There are 9 hidden switches. A switch that is on adds its own fixed numbers to the row, and there is some noise. The rows also spread widely along 12 directions, which tell nothing about the answers.
Some rows, each with its switches (1 for on, 0 for off) after it:
[ 12.2   4.4 -14.0  -7.6   9.1  25.0 -23.9  17.7   9.4  12.4 -16.4 -23.5
   9.5  29.3  13.3  -9.4  19.5  18.1 -13.3  20.1  20.1 -16.9  -1.8 -27.8
  22.0  15.8  -8.7   2.5   5.6  47.2  -9.1 -20.2  11.1]  1 1 0 1 0 0 0 0 1
[-12.2  10.8   1.1  -7.0 -24.4  -3.5 -33.0  24.0  15.9   6.7 -22.7 -15.0
  -8.8 -13.9   9.4   8.3  -0.6  18.9 -29.2  18.3 -12.1  35.1  15.5 -29.5
  27.0  37.5  20.6 -20.8   2.2  29.7  -1.4 -12.7  43.7]  1 1 0 0 0 0 0 0 0
[ 53.4  -2.0 -15.3  21.9   6.3  20.9  -0.2  18.1  -8.8  30.9  10.6 -19.9
  10.6  43.2  10.5 -22.9   1.9  -8.2  -2.1  15.1  13.9   5.9 -11.4 -55.9
  -0.6 -22.7 -31.1  26.6 -17.0  -7.9 -22.7 -31.0   0.6]  1 0 1 1 1 0 0 1 0
[ 21.1   5.5 -14.0 -24.7 -40.6   9.9  -4.2  12.6   4.8  10.6  -2.0  23.7
 -46.0   7.6   1.1  -8.7 -26.8   1.5  -0.7 -11.4 -26.6 -35.1 -38.6 -31.6
 -38.4 -58.5 -39.5  10.7  -1.4  -4.9   5.7  -1.9 -34.0]  0 0 1 0 0 1 0 0 1
[ 37.7  24.6  -1.1   5.9  -7.3  -7.9 -30.7  12.5  -4.6  29.6   7.2 -28.2
 -19.9   7.0  33.0 -13.3 -17.3   5.8  21.9  26.2  -6.8  -7.9 -51.8 -50.2
 -53.2 -69.0 -23.4   4.2 -18.9 -24.2 -14.0  -0.5  -0.4]  1 1 1 0 0 0 0 1 0
[ 20.6   1.3   6.5  13.8  -6.7 -12.1 -10.7  15.6  10.9   5.9  -6.8 -22.6
   2.4  19.2  40.4   5.3   6.1  17.0   8.1  27.9 -27.0  19.2 -20.0 -36.1
  14.0 -21.3  -1.4   6.1  -2.1   4.4   0.9 -19.2  23.8]  1 0 1 1 0 0 0 1 1
[ 15.5  13.1  -7.2 -10.6 -15.2  19.3   8.0  15.0  17.0   5.7   7.3   4.7
 -21.3  13.5  21.3 -14.7 -24.5  23.4   7.8  -0.3 -15.8 -16.9 -25.6 -35.2
 -18.4 -44.7 -10.1   7.3  11.7  16.0  18.5 -18.4  -6.3]  1 0 0 0 0 0 0 0 1
[  2.7  11.9   1.8 -15.4 -11.6   3.1  -9.1  12.2  -5.2  25.2  20.0  -1.5
   2.0  21.8  11.3  -0.8   3.0  13.6 -15.4  -8.8  -2.7 -13.7  -1.1 -32.8
  -5.1 -22.9 -11.9  10.5   3.3  17.1   6.5   7.0  -8.7]  0 0 1 0 0 0 0 0 1
[ 30.3  -3.1  -9.0   8.6   1.3  16.4  -2.5  19.0   7.2  -2.7 -31.4  -8.7
  -4.9  10.9   6.2 -10.4 -14.5  -2.6 -23.7  23.3 -15.9  -1.4 -15.1 -29.1
  30.6  -6.6 -23.9 -12.1   4.8  16.7  -5.3 -25.0  16.1]  1 0 0 1 0 0 0 0 1
[  0.8 -14.8 -19.5  32.8  -9.7  12.8  -4.1  21.5   5.5  19.6 -22.7   0.8
   2.1  34.6 -20.2   7.1 -10.9  -9.7 -45.5  27.5 -15.5   7.5  13.2  -5.2
  39.1  25.6  -5.5   2.2  -1.2  10.0  -4.1 -24.5  27.3]  0 1 1 0 0 0 0 1 1
[-25.1   4.7 -20.6  27.1   6.9  11.9   0.5  12.2  24.4  28.4  29.4  -6.4
  -5.7  51.3  -3.3  12.0   3.5   3.1  10.5  10.3   5.3  -7.8  -5.2 -21.2
  29.3   0.4   3.6  -9.2  -7.3  28.2 -16.7 -27.2  -5.4]  1 0 1 0 1 0 1 1 0
[ 48.8   0.4  -2.5   8.9 -33.9  15.8   3.8  21.7  -4.8   8.7 -10.0   7.4
  -0.4  21.7   0.3 -20.6 -20.5 -11.6 -31.0   2.5 -16.7  12.6 -11.4 -36.2
   4.5 -31.0 -35.0   8.5  -0.5 -21.9  -5.7  -6.6   3.6]  1 1 1 0 0 0 1 0 1
[ 21.0  14.5  13.3 -22.6 -14.1 -17.9  -2.1  16.9   1.2 -15.3   3.2   2.1
 -12.5 -24.5  27.5   5.1 -19.5  -8.7 -14.3  -4.1 -48.4  31.4 -12.5 -80.9
  34.1 -19.6 -12.8 -28.9   4.2   8.9  -2.7 -16.1  23.0]  1 0 0 1 0 0 0 0 1
[ 11.1   8.0   8.6  23.9   4.9 -18.8   0.8  17.5   4.3  25.2  23.8 -19.4
  11.1  29.8  18.2   1.5  -0.3  -6.4 -23.5  10.0 -13.8  22.7  -2.3 -27.2
  24.0 -19.1  -3.8  -4.6  -7.7 -17.7 -15.5  -7.9  16.5]  0 1 1 0 0 0 1 1 0
[  1.0  -3.8 -16.6   7.1  -7.6   3.5  -3.3  24.4  21.4  10.4 -12.7  -0.2
 -19.3  12.8  11.3   2.8  -9.2  10.0 -18.7  32.0 -29.7   0.7 -13.4 -12.6
  23.5   4.3  -5.4  -9.7   9.5  26.8  -1.8 -29.3   9.3]  1 0 1 1 0 0 1 0 1
[ 18.3  18.8  -2.0   3.8 -23.7  -2.0  -1.7  17.8  10.0  33.1  29.4  -1.3
 -26.1  28.4  23.0 -10.8 -15.3  16.0  17.0  -0.6 -20.6  -0.9 -30.9 -39.1
 -43.6 -65.2  -9.2  24.5  -8.7 -25.4   2.9  -8.2 -13.0]  1 1 1 0 0 0 0 1 0
[ 31.9  -6.7  -7.0   0.6 -38.4  15.7 -21.7  12.2   4.3  -2.2 -29.1  -8.9
   8.8  10.0  -7.4 -11.5   2.3   0.0  -7.6 -11.4  13.0  26.0   4.7 -43.4
  20.3  11.3 -15.4  -3.4 -17.8  -1.1 -27.3  -8.9  18.9]  1 0 0 0 0 0 0 0 0
[ 11.3  13.5 -10.7 -13.9 -39.4   6.8 -36.2   8.0   0.0  11.4  -2.5  -5.9
 -23.3   3.9  -2.0  -3.6  -5.6   3.5  13.9 -10.4   3.0  -7.1 -29.5 -52.2
 -21.4 -30.2 -22.2 -11.2 -19.2   0.3 -22.9  12.4 -15.0]  1 0 0 1 0 0 0 0 0
[ 28.3  -6.2  -9.3  -9.1 -20.9   1.0  -8.5  10.3   8.1  16.5  -8.9  13.6
 -25.8  29.0  25.6   7.5  20.0  -8.6  20.2  27.4 -50.7   7.0 -26.8 -33.5
 -15.2 -35.9 -35.9  38.1 -11.1 -10.7   3.5 -27.7  -1.3]  1 0 1 1 1 0 0 0 1
[ 15.6  -3.6   1.9   4.1 -17.6 -10.5   0.4  13.3  22.0  23.5   1.3   7.9
 -21.7  36.8   9.7   4.5  25.0  -6.7  -0.1   1.6 -29.9   5.5 -16.1  -5.7
   8.7 -28.0 -32.2  12.8 -10.9 -20.1 -13.3 -17.2 -15.4]  1 0 1 0 1 1 0 0 0
[ 18.8  -0.1   9.9  11.1   2.5  -2.2  31.9  29.5  37.2  24.7  11.4  -1.0
  -4.7  53.0  41.4 -16.4  16.1  28.9 -23.9  22.1 -37.7   4.8  -7.1  23.6
  14.9 -38.6  -5.6  31.3  20.1  -9.0  25.6 -27.7  -0.9]  1 1 0 1 0 0 1 0 1
[ 15.7   2.3  -5.5  -2.7  -2.6 -17.4  12.0  20.7   8.6  43.5  40.7   6.0
  -1.5  25.6  13.4  -1.5  18.4  -0.4 -11.8  -6.6 -22.9  24.9  10.6 -36.9
   4.7 -13.6 -12.7  22.5  -8.4 -15.3 -16.7 -25.5  -4.1]  1 0 1 0 0 0 0 0 0
[ 55.9 -19.6 -22.6  14.6 -21.2   1.0  -3.2  22.5  -8.9  33.6 -26.6   6.4
 -19.4  23.2  -4.8  -9.9  -6.9 -25.1 -42.9  40.7 -27.5   3.7  -9.6   0.6
 -16.9 -20.4 -52.7  31.5 -13.9 -32.4 -14.0 -20.0  -0.8]  0 0 1 0 0 1 1 0 1
[ -6.6   7.1  -8.5  14.0 -13.4  22.3 -20.5   1.9   3.5  10.5  -1.6 -11.6
   1.8  31.6  -4.7   4.2 -10.4   3.7  13.8  -0.3  14.2  -9.1 -12.5 -26.6
   3.3 -14.7  -5.6  -1.1 -12.8  12.0 -10.7   5.1   5.7]  0 0 0 0 0 0 0 0 0
[ -3.9   6.7  -7.9 -26.7  -2.0 -22.1 -29.9  14.5  25.5  18.5  -3.8 -14.3
 -22.7  11.1  51.5  10.6  29.3  27.6  19.2  30.5 -30.2 -18.0 -36.3 -14.5
 -21.5 -23.5  -4.1  10.2  -4.0  23.8  -3.4 -14.9  -4.2]  0 1 1 1 0 0 1 0 1

New rows. What belongs after each?
[ 41.4  -9.4   2.9  14.2   7.2 -15.5  21.9  30.0  26.7  26.3  -5.3  -7.0
  -4.7  32.3  49.7 -13.2  14.7  22.9 -11.8  36.1 -45.9  15.7 -16.8   6.3
   4.0 -33.8 -14.2  35.1   8.1 -16.9  13.7 -34.9   9.3]  1 0 1 1 0 0 0 0 1
[ 10.5  14.6   5.4   1.6 -17.6   2.9  -5.4  17.6  20.5   6.1  -1.6  -7.0
 -36.8  12.8  32.1  -2.0 -12.9  11.6   0.8  23.5 -29.1   3.3 -31.6 -16.2
  -5.3 -39.0 -11.8  -0.1   1.5   1.2  11.4 -15.3  -2.3]  1 0 0 1 1 1 1 0 0
[ 10.0   7.2  22.1   5.7 -44.0   9.4 -10.4   5.0   6.6  -6.2 -16.5  -5.1
  -3.3  34.2  21.7   1.5  -8.5  17.2  -0.1   1.3 -22.6   2.8 -17.5 -16.8
  -1.3 -48.9  -3.7  16.4   0.9 -15.5  30.3  18.0  17.5]  0 1 0 0 0 0 0 1 1
[ 38.4  15.9  14.3 -27.7  -4.8   1.4   4.3  13.4   6.9 -10.2   1.0  -6.0
 -18.6 -10.5  49.2 -18.4 -13.4   9.9  18.0  -8.9 -32.8   2.3 -43.8 -73.7
  -3.1 -59.0 -20.5  -0.5   6.0   0.3   1.7 -17.6   0.6]  1 0 1 1 0 0 0 0 0
[ 13.2   0.1  -2.5   4.8  -3.2  -4.2  -5.6   7.5  12.8   6.0   4.1  -7.5
  -3.9  30.5  29.5   7.0   3.8  -1.6  11.4  15.8 -16.0  -6.0 -26.4 -20.4
  11.4 -28.9 -22.1   0.9  -7.4   7.6  -8.9 -16.5   0.5]  0 0 1 0 1 1 1 0 1
[ 38.5   8.0   0.7   3.5 -59.5  -1.3   2.1  27.9   5.5   4.1   2.8  10.4
 -21.1  -1.3  12.8 -13.6 -41.4  16.2 -12.6  -4.6 -28.8  30.0 -15.5 -36.7
 -20.8 -35.1  -9.6   9.4  -1.9 -22.4   7.2  -5.2   1.9]  1 0 1 0 0 1 0 0 1
[ 58.3   4.4   8.9 -10.3 -34.4   2.7 -31.5  16.0  -1.2 -17.1 -25.0 -30.5
  16.6  -0.7  35.4 -17.3   3.4  13.6   1.4   2.8   9.5  31.5 -16.6 -64.8
   8.9  -8.6 -14.9   0.5 -16.3   4.6 -23.9  -8.7  27.5]  1 1 0 1 0 1 0 0 1
[ 53.4   1.0   0.5   0.5  -7.5  -8.9  29.0  24.8   3.5 -15.3   3.3   4.1
  -7.9 -20.1  30.6 -17.8 -55.8  -9.8 -17.7  -5.7 -39.0  30.7 -21.7 -71.1
  25.4 -28.2 -17.6 -15.1   1.5  -7.3  -9.8 -38.0  21.3]  0 0 1 0 0 1 0 0 1
[ 47.6  -2.1 -13.6  -1.5 -28.7  -5.9   1.4  16.8   2.3   7.7  -8.6   7.0
 -25.2 -14.6  17.4 -12.8 -35.7  -9.9   1.8   9.5 -37.8  34.3 -23.1 -54.4
 -24.5 -31.3 -17.9  13.3 -22.5 -33.5 -15.1 -29.3  18.6]  0 0 0 0 0 0 0 0 0
[ 12.3 -15.2   3.1  38.0 -21.3  -3.1   3.3  12.2  13.4   2.3  -7.3 -11.0
   9.5  52.4  19.8  11.9   2.1   7.1   4.5  17.4 -22.6  23.1  -9.8  -5.4
  34.3 -13.8  -2.5  19.2  -8.5 -12.0  -2.0 -13.4  19.0]  0 0 1 1 0 1 0 1 1
[  5.2  15.7  -3.4  12.7   8.2  14.1  22.1  25.5  22.4  30.6  44.0 -10.6
   4.7  56.1  30.1 -16.3  -6.7  34.5  -6.3   6.4   1.3 -16.2  -7.8 -17.5
   0.5 -38.3   7.4  19.9  17.4  19.8  17.7 -22.7  -8.1]  1 1 1 0 0 0 1 1 1
[ 21.7 -11.4  -8.5   8.7   8.2  15.4   1.7   9.5  16.3   2.8 -20.8 -11.2
  11.6  44.8  12.5  -6.8  14.8  -2.3 -15.1  16.9  -2.7  -8.1  -3.6 -17.1
  36.4  -3.8 -17.8   8.3  -1.6  15.6  -7.7 -30.1  19.4]  0 1 0 0 0 0 1 1 1
[ 44.8   4.7 -19.4  26.9   2.0  25.8  34.7  38.5  15.3  28.6  19.5  -1.0
  -1.9  30.2  -2.9 -41.3 -45.6  19.9 -48.2   7.7   8.6  -2.9   0.4  -7.7
   5.9 -18.2 -10.2   4.0  11.3   5.3   7.3 -37.1  -7.5]  1 0 0 0 1 0 0 0 1
[  0.4   3.5   1.9  -2.4 -23.1  -7.9  -1.9  31.2  13.7  17.4  10.5  -6.3
  16.3  11.3   6.0  -6.1  -1.9  30.5 -48.0 -12.2   0.5  22.2  23.7 -16.4
  33.1  26.0  19.6 -11.1   7.7  23.3  -3.1  -5.4  14.4]  0 1 1 0 0 0 0 0 1
[  4.5  11.2  -9.5 -10.2 -19.7  -1.7 -16.9  18.9  12.6  30.9   6.8  -5.3
 -19.4   9.5  10.4  -4.8   1.5  21.7  -3.0   4.2  -4.8  -4.0 -11.4 -24.2
 -20.1 -17.6  -5.8   5.2  -4.2   8.8  -6.7  -7.6  -9.5]  1 0 1 0 0 0 0 0 0
[-15.0  20.0  -2.4   4.3 -28.1  -5.1 -20.0  19.3  28.4  13.8   9.7 -14.2
 -25.7  12.0  25.6   6.2 -10.2  28.6   9.2  17.0 -15.8  15.5 -15.7 -25.3
 -11.2 -16.5  22.4  -5.3  -4.4  10.4   6.0 -11.8  17.6]  1 1 0 0 0 0 1 1 0
[ 13.1  10.3  -2.0   6.6   2.2   6.3   0.9  18.0  13.2  16.5  11.1 -14.5
  -5.6  22.0  20.5 -10.9 -10.3  15.9 -12.2   5.1   6.2  -1.7  -7.8 -15.6
   6.9 -15.0  -4.5   3.3  -2.3  12.9  -1.3 -18.0   2.2]  0 0 0 0 1 1 0 0 0
[  5.9  -5.2  -6.7  -0.9 -49.6   0.1 -36.1  17.8  -3.0  34.3 -24.7  -3.0
 -13.4  10.8   2.9   5.6  11.4  12.3 -30.2  29.4 -12.8  23.7  11.4   0.9
 -24.3  11.8  -1.5  31.3 -14.6  -7.9   5.0   7.3  17.7]  0 0 1 0 0 0 1 0 0
[ 29.2  12.7   1.6  -1.8   3.4  18.5  14.2  21.7   6.9   5.1   8.6 -14.6
  -5.3   4.4  38.3 -26.1 -35.7  26.8  -5.0   4.2  -9.1   7.3 -17.5 -44.4
  -1.5 -31.0   7.6  14.5   8.5  14.2  14.6 -26.8  15.7]  0 0 0 1 0 0 0 0 0
[ 33.0   4.0 -10.5   6.5 -30.2  11.4 -30.7  21.5  10.7  17.6 -15.1 -23.3
   4.6  26.7   8.6 -17.9   4.0  25.4  -6.4  11.2  20.9  -4.3 -18.3 -13.8
 -13.5 -14.8 -12.9   5.2 -11.7   4.8 -17.1   1.3  -2.6]  1 1 0 1 0 0 0 0 1
[ 15.7   3.8 -22.3  23.9  -7.8  14.6   3.2  25.1  22.5  21.8  -7.4   5.6
 -25.6  31.3  -4.7  -9.9 -22.6  -4.0 -23.9  33.5 -20.6 -10.3 -20.8   5.2
   1.7 -20.8 -21.6  -3.9   0.4  -0.8   0.3 -27.2  -3.3]  1 1 0 0 1 0 1 0 1
[ 17.3  10.4   2.5 -11.9 -17.2  17.9 -27.2  20.3  -4.8  11.0 -15.1 -15.1
   6.9  18.4   1.3  -5.2  15.2   8.1 -45.2  14.4  14.8   2.8  20.8 -28.7
  25.8  22.6 -14.7  -0.8   5.4  33.9   1.4  -7.3  18.8]  1 1 0 0 1 1 0 0 1
[ 15.7  11.4   2.0 -10.1  23.1  -1.0  12.4  12.0  16.4   2.9  41.0 -19.3
  27.8  34.4  35.1 -11.7  11.5  16.6   8.2 -30.3  16.6 -10.9 -10.6 -67.4
  42.0 -15.6  -0.1 -11.6   1.0  38.1 -19.6 -28.8  -4.9]  0 1 1 0 1 0 0 1 1
[ 24.8  10.8  -1.9  -9.9 -15.8 -14.8 -21.5  15.6  11.5  17.2  -5.4  -9.0
 -15.0   5.2  21.4  -3.7   6.5   3.2  -3.5  14.8 -24.0   2.7 -21.6 -29.0
 -13.3 -30.7 -25.2  -3.9 -10.2  -7.5 -11.9  -6.7   4.7]  1 1 0 0 0 0 0 0 1
[ 70.9  -0.5 -14.6 -16.2 -34.4  -7.3  -9.7  26.5  22.0   0.0 -38.0  -2.4
 -42.3 -14.9  23.9 -35.0 -22.2   9.7  -8.3  12.4 -24.4  -6.9 -51.8 -25.0
 -38.7 -50.8 -42.3  -3.1 -12.4 -24.6 -18.4 -26.0 -11.8]  1 1 0 0 0 1 0 0 1
[  3.2   9.5  -8.5   0.7  -6.3  22.4 -12.8   6.3  12.5   7.6  -6.3  -7.1
 -15.2  37.4   7.5  -7.1  -9.3  10.3   9.4   2.4  -1.5 -46.6 -43.1 -12.9
  -7.6 -48.6 -24.2  -3.4   1.4  12.2   0.5   4.0 -20.9]  0 1 0 1 0 0 0 0 1
[ -1.1  11.3  -7.0  18.2  27.6  -2.7 -10.7  15.5  29.0  16.4   8.9 -31.7
  -4.4  27.1  46.1   0.4   6.5  14.8  25.2  34.3 -13.1  -1.8 -35.8 -22.7
  13.2 -19.6   4.2  -4.6  -1.3  20.7 -17.5 -31.5  14.3]  1 1 1 1 0 0 1 0 0
[ 15.6  23.1   1.3  12.5  10.3  15.5  -3.1  18.1   0.4  33.3  18.4 -11.0
  -8.1  30.8   8.3 -12.0 -10.1  -2.2 -20.0  18.5  -4.9  -7.1 -10.8 -21.3
  -5.0 -34.7 -20.5   7.5   1.7  -1.5   7.0  -9.2   2.7]  1 1 0 0 1 0 0 0 0
[ 16.4  -4.5 -12.6   8.3  -5.6  -1.2  -0.2  19.4  22.9  29.4  -5.0  -1.1
 -20.6  36.1  21.3  -7.2   8.2   9.6   5.1  17.1 -27.7  -9.1 -31.5   0.5
 -16.4 -34.6 -16.5  28.9  -8.4 -17.2  -8.2 -22.6 -10.7]  0 1 1 1 0 0 0 0 0
[ 28.8   3.9 -19.6  -2.0 -37.4  42.7 -13.9   8.8  -1.7 -11.3 -19.9  10.1
 -31.3  14.0 -15.3 -12.7 -31.0 -17.2  14.8 -13.2   2.0 -18.0 -42.7 -62.6
   4.6 -30.0 -41.3 -10.6 -10.9   8.9 -23.1 -15.2 -20.0]  1 0 1 1 1 1 0 0 0
[ 28.6  10.6  -5.7   1.4  -7.9  21.5  -1.9  24.1  22.7  -3.6 -24.0 -13.9
 -10.9   3.0  18.1 -29.0 -26.2  21.7  -9.6   4.0   2.6  -0.3 -22.1 -28.5
   6.3 -17.2  -2.7 -12.0   5.0  12.0  -4.1 -24.4  14.7]  1 1 0 0 0 0 0 0 0
[ 22.8 -15.7 -22.6  10.2 -26.8  12.6 -28.4  11.9   2.1  35.0 -44.7  -4.7
 -21.0  36.1 -17.9  -4.0  13.7   1.7 -33.4  36.4  -3.7 -27.4 -10.9  21.3
 -22.5 -14.2 -35.6  22.9 -14.4 -10.3  -0.5  -0.2  -5.2]  0 0 0 0 0 0 0 1 1
[ 60.7   0.9  -3.2  -6.4  -4.8  -2.2  11.7  21.7   1.6  23.9  15.8  -8.3
  10.4  21.1  37.7 -24.3   5.6  11.3  -5.8  11.2 -13.0  25.8  -0.1 -46.0
 -15.8 -31.1 -19.0  38.9  -7.1 -12.1  -0.6 -30.4  13.1]  1 0 0 0 0 0 0 0 1
[ 30.3  -1.8  -1.8  -1.6   9.3  -5.6   3.7  13.4  20.1  -2.0 -19.9 -16.7
 -11.0   7.4  28.7 -15.9 -12.4  11.6  -8.1  12.4 -16.0 -18.9 -32.8 -22.2
  10.0 -37.8 -17.4 -14.0   2.6   7.4  -1.4 -24.0   6.5]  0 0 0 0 0 0 0 1 1
[ 17.3   0.4   3.4  -2.4 -17.6  -7.0 -32.7  20.7  13.5  -1.9 -33.4 -25.1
   5.4   4.7  22.4  -1.0  17.4  13.4 -22.7  20.9  -6.0  11.8 -12.3 -22.5
  32.4  11.8  -8.9 -23.3   1.2  22.1 -17.8  -4.9  19.8]  1 1 1 1 0 0 1 0 1
[ 16.4   5.7   4.0   2.7 -10.4  -4.4 -11.8  15.5  17.0  25.3  -3.8 -19.4
 -19.8  29.5  26.7  -3.5  17.6  15.6 -10.6  25.6  -5.8  -4.1 -12.3  -4.6
  -8.2 -31.8 -16.3  13.5  -3.3  -4.4   3.5 -12.4   1.4]  1 0 0 0 0 1 1 1 0
[ 23.3   9.2  -8.4   2.4  13.3  11.3   3.0  18.0   6.2  36.4  12.0 -10.5
 -12.6  39.0  20.8 -10.7   2.4  13.2  -8.9  26.1  -6.1 -33.9 -18.7  -8.9
 -20.1 -43.3 -30.2  26.7   8.4  11.0   9.4 -18.5 -15.0]  1 0 1 0 0 1 0 0 1
[  4.8  12.1   5.5  16.8   4.9   2.3   0.0  24.8   0.2  31.3  20.2 -16.8
  22.9  29.2   1.3  -7.0  -2.6  17.9 -48.0   5.2  11.7   0.9  17.9 -13.7
  29.8   0.6  -2.9 -12.1  14.0  20.1   1.9   3.4   6.4]  1 0 1 0 0 0 0 0 1
[ 13.2  -2.6  -0.4   5.2  16.1 -29.4  -6.8  10.8   9.8  25.2   6.9 -14.6
  -3.7  20.5  36.9  13.4  17.4  -0.2   2.2  31.4 -36.2   4.3 -17.7 -24.4
   2.2 -27.7 -12.5  10.0  -8.7  -3.7  -4.8 -22.8  14.2]  0 0 1 0 0 0 0 1 1
[ 25.1   5.9   1.5  30.6 -18.5  33.5   9.5  19.4  18.0   4.1   1.5 -21.8
  12.4  59.6  19.2 -25.9 -15.3  28.8  -6.3   7.6  16.1  -9.7 -19.8  -7.6
  12.7 -39.7  -2.3   9.5   7.4   3.0  11.0  -5.8   0.8]  1 1 0 1 0 0 1 1 1
[ 48.6  12.0  28.0  -8.7  -2.0  -2.5   5.4  29.1  16.2   7.9  -1.0 -33.8
  20.8  18.8  46.0 -41.1  17.5  39.4 -26.6 -16.9  13.6   3.6 -15.8 -23.4
  16.5 -35.6  -7.0   0.3  13.3  -1.6  -4.6   2.3  -2.1]  1 1 1 1 0 0 0 0 0
[-10.2  15.6   7.3   2.4  -6.6 -17.0 -16.4  17.0  36.8  30.6  21.8 -25.2
  -2.8  46.2  33.8   3.0  31.2  47.0   5.3   8.4   6.2 -14.5 -12.4  21.8
  -4.6 -25.6   5.6   2.7   1.8  16.0   0.9   2.3 -13.3]  1 1 0 0 0 1 0 0 1
[ 10.3  -2.8  -7.3  -3.2  -1.8  -1.8  -8.5   7.8  15.2   5.1  -1.9  -7.3
  -1.7  27.3   6.3   3.0  11.7  -2.1  -5.8  -4.2   2.8 -13.4 -11.3 -20.1
  28.2  -7.0 -23.6 -12.8  -7.5  19.7 -18.3 -14.6  -6.3]  0 0 0 0 1 1 0 0 1
